There are 3 ways to turn a row about zero (a turn may also mirror it). The second row of each pair is the first, turned, with some noise. The first 21 pairs use one turn. New pairs use 2 turns, one after the other, and a turn may come again.
In the rows, 128 means zero.
Known pairs, each followed by its turns in order:
[101 101 148 123 122 116]
[149 107 102 122 116 106]  k538

[124 123 148  94 120 123]
[150 115 133 146 103 120]  k538

[159 184 128 131 208 162]
[152  99  44 107 177 139]  k560

[143 138 135 143  76 137]
[158 116 150 153  95 143]  k560

[105  70 135 123 146 117]
[ 82 154 134 107 115 100]  k560

[155  94 116 141  88 124]
[135 138 145 161  91 101]  k560

[126 131 127 123 132 102]
[139 111 130 122 126 146]  k538

[164 105 104 109  63 128]
[153 159 147  96 196 134]  k797

[144 148  95 111 153 129]
[113 105 101 122 144  98]  k797

[ 87  93 123 144 110 130]
[ 87 150 144 130  99 142]  k560

[107 152 119 127  48 125]
[ 91 132  93 137  64 153]  k538

[133 131 147 182 112 138]
[146 118 125 141 123 183]  k797

[104 157 117 119 111 128]
[110 137 117  94 115 133]  k797

[117 120  97 135 140 190]
[ 87 103  86 155 114 144]  k560

[ 73 155 145 202 183 129]
[119 101  78 165  48 168]  k797

[146 125 118 143 165 152]
[145  89 113 148 127 118]  k797

[146 125 114 161 102 120]
[104 133 100 135 142 155]  k538

[138 133 159  98 103 164]
[134  74 140 113 103 128]  k560

[139 126 128 127 118 123]
[128 133 132 127 142 132]  k797

[136 138 144 138 149 119]
[150 140 131 116 141 138]  k538

[ 92 141  97 133 166 191]
[ 96 154 158  86 135  74]  k538

New pairs. What belongs after each?
[124 149 130 123 114 115]
[141 144 130 142 141 120]  k560 k538

[196 128  75 152 128 172]
[133  88 164 148 207 103]  k797 k538

[132  94 144 110 133 121]
[154 146 117 125 132 153]  k797 k538

[122 101 158 121  88 124]
[118 153 174 121 129 150]  k560 k797

[166 136 144 188 139 123]
[128 105  73 133 167 146]  k538 k560

[ 82 129 208 126 113 106]
[118 129 168  79  96 196]  k797 k797

[118 105 113 175 148 127]
[ 98 124 115 122 174 119]  k538 k560

[105 122 138  60 139 110]
[147 139 160 124  79  85]  k538 k560

[127 120 208 122  76 130]
[ 58 145 118 145 145 188]  k538 k538

[ 79 160 137 113 157 142]
[154 101 177 114 142 108]  k538 k560

[151 100 117 104 150 157]
[122 143 137 178 153 125]  k797 k797

[145 144  84 108 112 164]
[114 126  91 113 177 116]  k560 k538

[205  87 146 152 121 124]
[185 162 173 168 144 108]  k560 k560

[ 51 116 136 124 132 133]
[125  66 134 157 101 154]  k538 k538

[121 108 141 130 138 118]
[128 136 124 135 135 104]  k538 k560

[107 189 127 131 127 128]
[104 102 129 120  90  90]  k797 k538

[117 146  74 136 110 127]
[148  93 105 138 103 160]  k560 k797

[130  48 142 116  93 151]
[134 100  61 122  77 150]  k560 k538

[155 102 156 146 130 116]
[139 162 110 122 156 124]  k797 k538

[162 139 208 172 111 186]
[199  95 207 137 110 143]  k797 k797

[118 130 151 111 153 124]
[144 126 132 157 137 145]  k538 k538

[123 116 155  53 149 130]
[134 149 164 171 167 168]  k538 k797

[ 93 150 129 132 131 105]
[144 158 153 123 124 102]  k560 k538

[153  91 132 118 105 138]
[110  94 148 159 133 131]  k797 k797

[176 158 200 136 120 141]
[164 152  88 128 137  57]  k797 k538

[134 135 111 133 162 163]
[172 132 139 105 118 137]  k538 k538

[154 128 165 117 106  81]
[110 101 129 135  69 151]  k797 k797

[ 91  97  88 143  69 150]
[165  67 121 155 167 105]  k797 k560

[129  72  74 137 117 114]
[131 146  93  69 112 163]  k560 k538

[118 116 153 102 134 207]
[145 111 174 105  93  65]  k797 k560

[136 129 130 175 110 119]
[ 99 131 164 109 126 116]  k538 k538

[ 48 119  84  48 130 174]
[ 49 203 152 105 188  99]  k797 k797

